All rows are made from the same 5 directions, up to rounding. Whole rows:
[[6,9,7,6,7,-5,7,-1,-3,-1,5,4,1,-8,6],
[3,2,3,13,6,5,-7,-17,1,-4,-10,18,-3,-31,15],
[8,12,-9,-4,-1,-11,11,12,9,-6,15,11,8,12,5],
[-3,7,4,0,1,-4,-9,1,5,-5,4,-4,-3,-11,4],
[-9,10,-2,13,-6,0,-9,2,17,-4,-6,-18,-8,2,-4],
[6,-5,12,-2,9,0,13,-3,-20,9,2,-1,3,-1,-2],
[1,-1,4,7,2,2,8,-2,-5,6,-4,-6,-1,5,-5],
[2,-23,-24,-11,-8,14,-6,-10,3,0,-13,37,7,-1,7],
[-12,-22,12,-32,0,5,-29,-3,-16,1,3,-8,-4,-19,-2]]

The start of a row, then its end:
[1,-3,-3,-14,-1,-2,-8,2,0,-5] -> [8,12,3,-7,6]
[1,-9,-4,-21,-3,-3,5,11,-8,3] -> [11,0,7,19,-7]
[1,15,10,8,5,-8,4,4,2,-2] -> [7,-12,-2,-3,1]
[2,-15,-6,-13,-1,5,-2,-3,-8,3] -> [-2,15,4,0,1]
[-8,-11,-14,-16,-14,2,0,16,5,4] -> [1,-15,3,38,-18]
[-7,-5,9,-5,0,2,-8,0,-6,3] -> [-2,-17,-5,-2,-7]
[2,-11,-4,-13,-2,2,4,3,-7,4] -> [3,6,5,11,-4]
[-4,6,0,-8,-2,-6,-10,7,8,-7] -> [9,-4,-1,-3,2]
[16,21,-5,26,8,-5,19,-9,9,-6] -> [0,29,4,-15,19]
[-4,3,-26,4,-14,2,-9,5,28,-9] -> [-5,10,0,13,1]
[0,-4,-29,-2,-15,2,10,12,17,0] -> [-3,9,7,38,-9]
[1,11,5,13,2,-4,10,3,2,2] -> [1,-12,-2,7,-4]
[2,28,9,23,4,-12,10,6,12,-5] -> [6,-19,-5,1,0]
[-1,-3,-11,0,-7,1,9,8,4,4] -> [-2,-5,3,26,-10]
[5,-4,-14,-9,-4,-1,4,4,4,-3] -> [5,20,8,9,4]
[-6,-2,-3,1,-4,3,-8,0,6,-1] -> [-5,-6,-3,1,-3]
[17,11,-1,24,8,-3,40,-1,-7,9] -> [-1,10,8,17,-1]
[5,-2,5,-8,5,-4,8,3,-11,2] -> [9,4,5,2,1]
[-6,-12,0,-16,-3,4,-16,-2,-3,-1] -> [0,2,-1,-8,1]
[-1,6,5,2,2,-3,-5,-1,2,-3] -> [2,-3,-3,-9,3]
[2,0,-13,-9,-5,-3,-2,6,9,-6] -> [6,13,5,6,4]
[2,-10,-2,-4,1,6,-1,-6,-6,3] -> [-5,12,2,-5,2]
[0,5,0,-5,1,-4,-7,2,5,-6] -> [7,5,0,-9,7]
[-16,-10,-1,-20,-9,3,-33,3,8,-7] -> [0,-13,-7,-8,-3]
[-1,-2,-9,-2,-5,1,-2,2,7,-2] -> [-2,4,1,6,-1]
[13,13,8,-2,11,-12,14,3,-8,-4] -> [18,16,7,-10,12]
[-4,-20,-12,-25,-8,6,-12,3,-2,0] -> [1,10,4,8,-3]
[4,-4,-6,0,-1,2,11,1,-3,5] -> [-2,5,4,13,-4]
[7,-5,9,-15,6,-6,15,8,-20,7] -> [14,-1,7,11,-5]
[1,4,-9,-3,-5,-4,3,8,8,-3] -> [6,2,3,13,-1]
[5,10,-3,18,1,-1,15,-1,5,2] -> [-4,1,1,7,0]
[0,-3,0,-14,-2,-5,5,12,-5,2] -> [10,-7,4,17,-8]
[4,28,9,6,4,-19,10,16,8,-7] -> [21,-16,0,6,1]
[-3,14,7,-2,1,-10,-7,8,7,-7] -> [12,-12,-3,-5,2]
[-2,-17,-16,-7,-9,9,0,0,1,5] -> [-9,9,4,17,-7]
[11,18,-8,9,2,-10,17,7,11,-6] -> [11,15,7,7,8]
[5,-1,2,-4,3,-3,9,2,-8,2] -> [6,5,4,4,1]
[1,28,-1,17,1,-11,-3,4,23,-14] -> [8,-1,-4,-11,11]
[-9,3,-5,-8,-6,-2,-26,2,17,-12] -> [3,0,-5,-14,7]
[0,0,3,-4,1,-2,-4,0,-1,-2] -> [4,1,0,-6,3]
[5,6,15,5,10,-4,9,-3,-12,3] -> [5,-4,0,-9,2]
[14,0,17,-3,14,-7,31,3,-29,12] -> [12,0,9,9,-4]
[2,26,4,10,3,-13,-2,6,16,-12] -> [13,-2,-2,-12,11]
[0,-3,5,14,3,7,8,-8,-6,8] -> [-12,-6,-3,1,-5]
[-4,-22,3,17,-1,21,10,-17,-17,20] -> [-31,-12,-5,11,-17]
